There are 9 hidden switches. A switch that is on adds its own fixed numbers to the row, and there is some noise. The rows also spread widely along 11 directions, which tell nothing about the answers.
Known rows, each followed by its switches (1 for on, 0 for off):
[-11 -12 -27  18  13   9  31  19  -1 -20  -7 -15  -5  43   7 -27 -32   9
   5  -9  27  -3   4  -8  -2   7  11  18  -4 -26  10] : 1 1 1 1 1 1 0 0 1
[ -7  -9   0   7  47  17  34  14  31  18 -14   2   4  16 -31 -23  -5 -14
   9 -17  -1 -16  22 -26 -12  12 -25  -4 -17 -21 -15] : 0 1 0 1 0 1 1 1 1
[-44  -8  18  -6  17   3  14   2  -6  -5 -19 -60 -14 -31  13 -40 -25 -16
   8  -8 -24  -5   2 -19  32   7 -24 -12  17 -42 -27] : 0 0 0 1 0 1 1 0 1
[ 10 -12  18  13  21   7  50  54  -8   4 -34 -14 -15   8  -5 -12 -58  10
   9  -5  28  -1   3 -32  31  -2 -18  20  -7 -17 -37] : 1 1 1 1 1 1 1 1 1
[-32   2 -25 -14  25  -7  22   1   8   4  33 -80  -8 -25 -13 -10 -33 -32
 -17 -40 -20   6 -23 -20  14 -10 -32 -14  39 -28 -25] : 1 0 0 1 1 0 1 1 1
[ 39   2 -40  12   6   9  26  41   6  23  -1   5   8  45  -4  -7 -26   6
 -10  -8  35   1  -8  -7 -32  -4   4  13 -11  14  10] : 0 1 0 0 1 0 0 1 1
[-20  -4   9  -6  30 -17   0  33  17   0 -21  17   0 -22 -32 -12  -5  13
  -2 -27  20 -18   4 -12   6   0  -4   6  19 -32  -7] : 1 0 1 0 0 0 1 0 1
[-11   6   7 -10  31  26 -37  14  14 -39 -33  42  -1   4 -28  -4   0  21
  -9 -12   1 -34   6 -34  16  32 -12  14  33 -20  -8] : 0 0 1 1 0 1 0 1 1
[ 12   4  25  23   5  18  30  44 -12  -7 -29 -10  16 -10  -2 -14 -52  19
  -7 -14  12  -4 -10 -51  28  -5 -20  26  17 -18 -52] : 1 1 1 1 1 1 0 1 1
[  6 -12 -14  -4  41  21  -9  22  -9 -26 -19  16 -60  40  -8  13 -29 -12
  11  39 -15  12  10 -32   8  22  -2  28 -10  -2   4] : 0 0 0 1 1 0 0 0 1
[-17  -1 -27  10  20  31  26  -3  -3 -22   8 -38 -16  20  18 -25 -47 -25
   1  -9 -11   1  -4 -28  26   7 -19  21   4 -21 -25] : 1 1 1 1 0 1 1 1 0
[ -2   7 -19  31   7   8  61  12  -7 -24  -5 -17   4  23  11 -13 -41   9
  -9  -3  28 -17  -3 -10  20  -3   3  15  -6 -11 -15] : 0 0 1 0 1 1 1 0 0
[-20 -14 -52   6  52 -11  29  20  38   5  -4 -15   0   3 -28 -17 -24   7
   9 -32   8  -6  23   2   4   4  13  19  -2 -25  -5] : 1 0 1 0 1 0 0 0 1
[  7 -10 -16 -23  35 -11  39  45   3  34  -6 -45 -34 -20 -13  10 -46 -26
  -4 -15   6  -2  -6   3  23 -13 -25 -33  18  -5 -12] : 0 1 1 1 0 0 1 1 1
[ -9 -19 -20   7  41  12  16  32  23  -4 -40 -14  -8  -7  11 -39 -47  10
  10 -27  -5  -4  31  -9  38  -3  -7  25  -3 -25 -19] : 1 1 1 1 1 0 0 0 1
[ -2   6  -6   4   5  26  -3   6 -21 -36 -24 -23 -14   6  28 -17 -38   7
 -13  12  -8  -8  -8 -27  39  18  -8  15  20 -10 -22] : 0 0 0 1 1 0 0 0 1
[  1  -2 -41  12  32  11   2  27  26 -32  -2  39   4  27 -18 -10 -19  14
 -14 -47  28 -26  14 -14  -1  -4 -13  28  21 -15  18] : 1 1 1 1 0 1 0 1 1
[  3   3 -33   9  17 -18  41  31  13   7  -7 -35  26 -30  -4 -13 -41  18
 -23 -52  27 -19  -6   4  26 -19  -4  -2  33 -20 -22] : 1 0 1 1 1 0 0 0 1
[-40  -3  16  -4  15  11  -6   7  -1 -19 -17 -29   2 -19   4 -43 -20   5
  -1  -7 -13  -7  -6 -27  29  18 -12   4  20 -41 -29] : 1 1 0 0 1 0 1 0 1
[-11  -8 -20 -10  30   2  -1  13   4 -29   4  -1 -45  31 -10  10 -17 -14
  -3  11   0   0 -11 -15  -5   6 -20  -4  10   2  13] : 0 0 1 0 1 1 0 1 0
[ 14  23 -49   3  17  24   9   9  -4 -15  13  -5  23  28 -24  16 -25   6
 -32 -14  22 -22 -19 -20   8  29  26  18  32  -8 -14] : 0 0 1 1 1 0 1 0 1
[  9  -8 -43 -13  27  23  17  14  13  35 -10 -49 -27  15  26 -25 -49 -40
   8  -4 -18   8   1  -2  13  -4 -27  -3 -15   7 -11] : 0 1 0 1 0 1 1 1 0
[-33 -11  -9  -6  35   4 -24  15  27   7 -18   9   0   4 -28 -36  -4   2
  19 -13  -4   0  15 -19  -6  21   9  27  -3 -35  -9] : 1 0 0 0 0 1 1 0 1
[  9   4  -4  -9  18  15 -42  35  20   8 -28  17  27 -21 -15 -15 -26  17
 -13 -26   0  -4  -7 -29  16   9   6  29  20  -8 -37] : 1 1 1 0 1 0 1 0 0
[-22 -32  -1 -23  46 -18   8  39  15  22  -2 -43 -40 -20 -25  -9 -34 -33
  16 -15 -11  24  15 -18   2 -15 -11  -2   0 -23  -2] : 0 1 0 1 1 0 1 0 1
[  7 -18  -3 -10  47  19 -10  39  19  16 -39   7 -29  -4  -8 -14 -38 -11
  15   2 -16   7  13 -28  24   7 -17  21  -9  -6 -25] : 1 1 1 1 0 0 0 1 0
[  6  -3 -32   9  31  26  18  18   0  -8  -5  -3  -4  41 -17   1 -33   1
  -2   8   4   3   0 -29   2  27  20  28  -3 -15 -19] : 1 1 1 1 1 0 0 0 1

New rows. What belongs after each?
[  3  13 -16   2   8  21 -13   9 -20 -41  -9 -14 -19  -4  20  10 -48  -7
 -24  -4 -19   0 -20 -34  39   1 -21  16  40   7 -27] : 0 0 1 1 1 1 0 0 0
[ 13   5  -8   2  33   4  42  27   2  12 -16   6 -14  17 -25  13 -15   8
  -5  13  15 -23  -8  -9   0  15 -12 -17   2  -3 -13] : 0 0 1 0 0 0 0 1 1
[-10 -25 -41 -10  51   6  12  27  14  -6  -7  -2 -31  10 -20   3 -29  -5
   8  -5   0  -3  24  -2  15  11  12   9   6 -19   8] : 0 1 1 1 0 0 0 0 1
[-32 -18  -3 -12  16 -18  -1  17   4   0  -6 -49 -16  -7  -3 -30 -20 -10
  12  -7  -3  13  -8 -14  -1  -1 -10  -1  15 -36  -5] : 1 0 0 1 1 1 0 0 1
[-11 -20   9 -21  29  10 -24  35   8  23 -34 -25 -17 -21  -8 -26 -37  -7
  16   5 -21  14   9 -24  24  12   3  15   0 -16 -30] : 0 1 0 0 1 0 1 0 1
[-21   5  -3  24   3  14  15  11 -10 -57   2 -13   6   6  14 -19 -36  11
 -17 -30   7  -6  -6 -42  20  -8 -16  25  35 -30 -17] : 1 1 1 1 1 1 0 0 1
[-27 -13 -14  -8  48   2  23   9  26 -12 -25  -6 -20  20 -27 -17  -5  16
   7   1   4 -31  13  10  15  31 -14 -27   1 -23  -2] : 0 0 1 0 1 1 0 1 1
[-16   8  -9 -13   8 -21   7  20   4  29  14 -48  12 -45  -9 -15 -16 -20
 -17 -42   1   1 -20 -11  -7 -22 -19 -21  36 -16 -11] : 0 0 0 0 0 0 1 0 1
[ 27  21 -31  21  16   9  37  23  -4   7  -5  18  24  18 -21  15 -17  19
 -23  -3  26 -25 -11 -11  -3  15  15   5  11   0 -17] : 0 0 1 0 0 0 0 0 1
[-24 -15 -23 -26  42  -1  -8  29  19  -1 -21 -24 -43  -2 -16 -12 -35  -6
  12 -13  -4  -7  10   4  29  14 -17  -3  11 -12  -2] : 0 0 1 0 1 1 1 1 1
[-20  -7 -39   5   6  -3  18   6   4 -12   7 -21   8  35  -3 -32  -4  13
  -6  -4  24  -9  -6   8 -16  16  16  -7   6 -32  17] : 1 1 0 0 1 0 0 0 1
[-12  -1  27   5   5  -5   9  31 -23 -35 -22 -13 -12 -18   0  -4 -33  16
  -7  -7  12  -5  -9 -35  27  -5 -11   9  34 -26 -18] : 0 0 1 1 1 1 0 0 1
[-18  -8   5 -11  21  10   3  21 -13 -13 -13 -24 -49  20  -2 -11 -36 -12
  12  29 -10  13 -13 -24  18  19 -13  14  -1 -14 -16] : 1 0 0 0 1 0 1 1 1
[ -2  -7 -16  25  15   6   4  34  13 -28 -19  11  -3  -1  12 -29 -48  10
   2 -39   7   9  20 -39  16 -27 -16  59   4 -14  -9] : 1 0 0 1 1 1 0 0 1
[ 13  -6  -9  -4  22  15 -23  46  23   4 -35  24  -4   9   0 -28 -28  13
   4 -26   7   2   6 -24  -1  -1 -13  29   1  -1  -6] : 1 1 1 0 1 0 0 1 1
[  0   8 -42  11  28  11  50  17 -10 -21  20 -14  -8   8 -16  21 -38   1
 -17  -7  10 -16  -6 -13  21   9   4   8  23  -4 -16] : 0 0 1 0 0 0 0 1 1
[ -7  -1 -13  15  -2  23  -5  22  -9 -32   5  -4  24  13   0 -24 -45  16
  -6 -13  23   8  -9 -41  16   9  17  56  13 -19 -26] : 1 1 0 0 1 1 1 1 0
[  5   0  -2  -7  31   3   5  28   6  10 -12   1  -5 -24 -26  15 -25   3
  -4   5  -8  -8  -9 -22  22   9 -14   2  18   2 -36] : 0 0 0 0 0 1 0 1 0
[  2  12 -14  21   1  29  21  13  -8   1  -4 -30  20   5  18 -26 -46   1
  -3 -14  -8   1 -16 -40  15   8  -9  26  11 -14 -43] : 1 1 1 0 0 1 0 1 1
[ -2  -4   7  27  22   9  45  42 -13 -17 -11   7   3   5 -21   2 -44  19
   5  -2  20   1   3 -44  17   0   4  41   5 -25 -31] : 1 1 1 0 0 1 0 1 1
[-12 -22  -2  -9  29  -2   4  47  10   5 -21 -18 -33  12 -10 -21 -47 -11
  19 -17  13  10   8 -25  11  -5 -13  21   0 -23  -7] : 1 1 1 1 1 1 1 1 1
[-26  -8 -30 -15  15 -12  -7  22  -5 -21   5 -22 -30  -2   2 -10 -29   0
  -2 -13  10  -2 -15   4  15   0  -5   4  36 -22  14] : 1 0 1 0 0 0 0 1 1
[-14   0 -42   4  34   0  17  12  -4 -50  16   5 -31  16 -11  16 -25  -7
 -16 -15   8 -14   7  -9  14  -1  -4  10  31 -14  19] : 0 0 1 1 0 0 0 0 1
[ 14   2 -49   1  33  16   7  32  -2 -34  10  14 -16  20 -22  28 -42   7
 -18 -18  19  -8   4 -22  19   7   7  36  29   5   0] : 0 0 1 1 1 0 0 1 1
[-26  -3 -28  10  13  -7  22  10 -13 -39   2  -2 -31  31   8 -15 -16   1
   0   3  21  -7  -4   1  -4   2   2   7  12 -26  25] : 1 0 1 0 0 0 0 0 1
[  2   2 -16  -2  45  27  -1  23  30   0 -26  -7  -2 -17  -1 -17 -39 -14
 -15 -40 -26 -12  20 -28  30  -1 -29  14  12  -3 -31] : 0 1 1 1 1 0 1 0 1
[  9  12 -28   2  22  29 -21  20  18  -2 -39   9  10  -8  11 -20 -34  17
 -12 -20 -16 -12  -2 -20  31  14  -7  32  14   2 -36] : 1 0 1 0 1 0 0 0 1
[-23  -9 -29 -32  34  12 -38  17  38  16 -18 -23 -14   4 -11 -31 -17 -16
   3 -30 -18  -7  -5  -6   6  19 -27 -10  19 -17  -9] : 1 1 1 0 1 1 1 1 1
[  8   8 -18  10   6   3   4  14   5  13   0   0   9  33  -9 -17  -3   0
  -6   0  10  10 -19 -26 -40   4   2  16  -5  -7   0] : 1 0 0 0 1 0 0 0 1
[  9  17 -24  -6  14  29   5  10   9  28 -14  -6  19  23  -7 -20  -8  -2
 -17  -7   4 -21 -22  -8  -6  31 -11 -14   8 -11 -24] : 1 1 1 0 0 0 1 1 1
[ 18   1 -23  -3  19  -1 -28  28  22   6 -22  46  -1  11 -15   0  -7  14
  -9  -6  11  -7  -4  -6 -12  -3  -8  15   9   6   5] : 1 0 0 0 0 1 0 0 0
[ -9   9 -15   9   1   8  22  14 -11 -10   3 -47 -18   4  28 -19 -47 -22
  -7 -16  -6  11 -16 -29   5 -17 -22  14  12  -4 -15] : 0 0 1 0 1 1 1 0 1
[ 21  18  -1   1  19  -6  11  15  16  36 -13 -13  20 -35  -5  -1  -8 -12
 -28 -23 -11 -12 -26 -17  -3 -18 -46 -31  27   6 -34] : 1 0 0 1 0 0 0 0 0
[-24 -13 -45  -7  37  -1  19  22  20 -23  17 -19 -10  19 -30  -7 -27  -1
  -8 -37  31 -11   7  -2   6   8   5  10  21 -32  12] : 1 1 1 1 1 0 1 1 1
[  2   0 -20   3  10  -4   1  34  -8 -31 -11  18  12   9 -22   2 -22  35
 -14 -17  46 -18   3 -11   9  11  34  27  29 -23   7] : 0 0 1 1 1 0 0 0 1
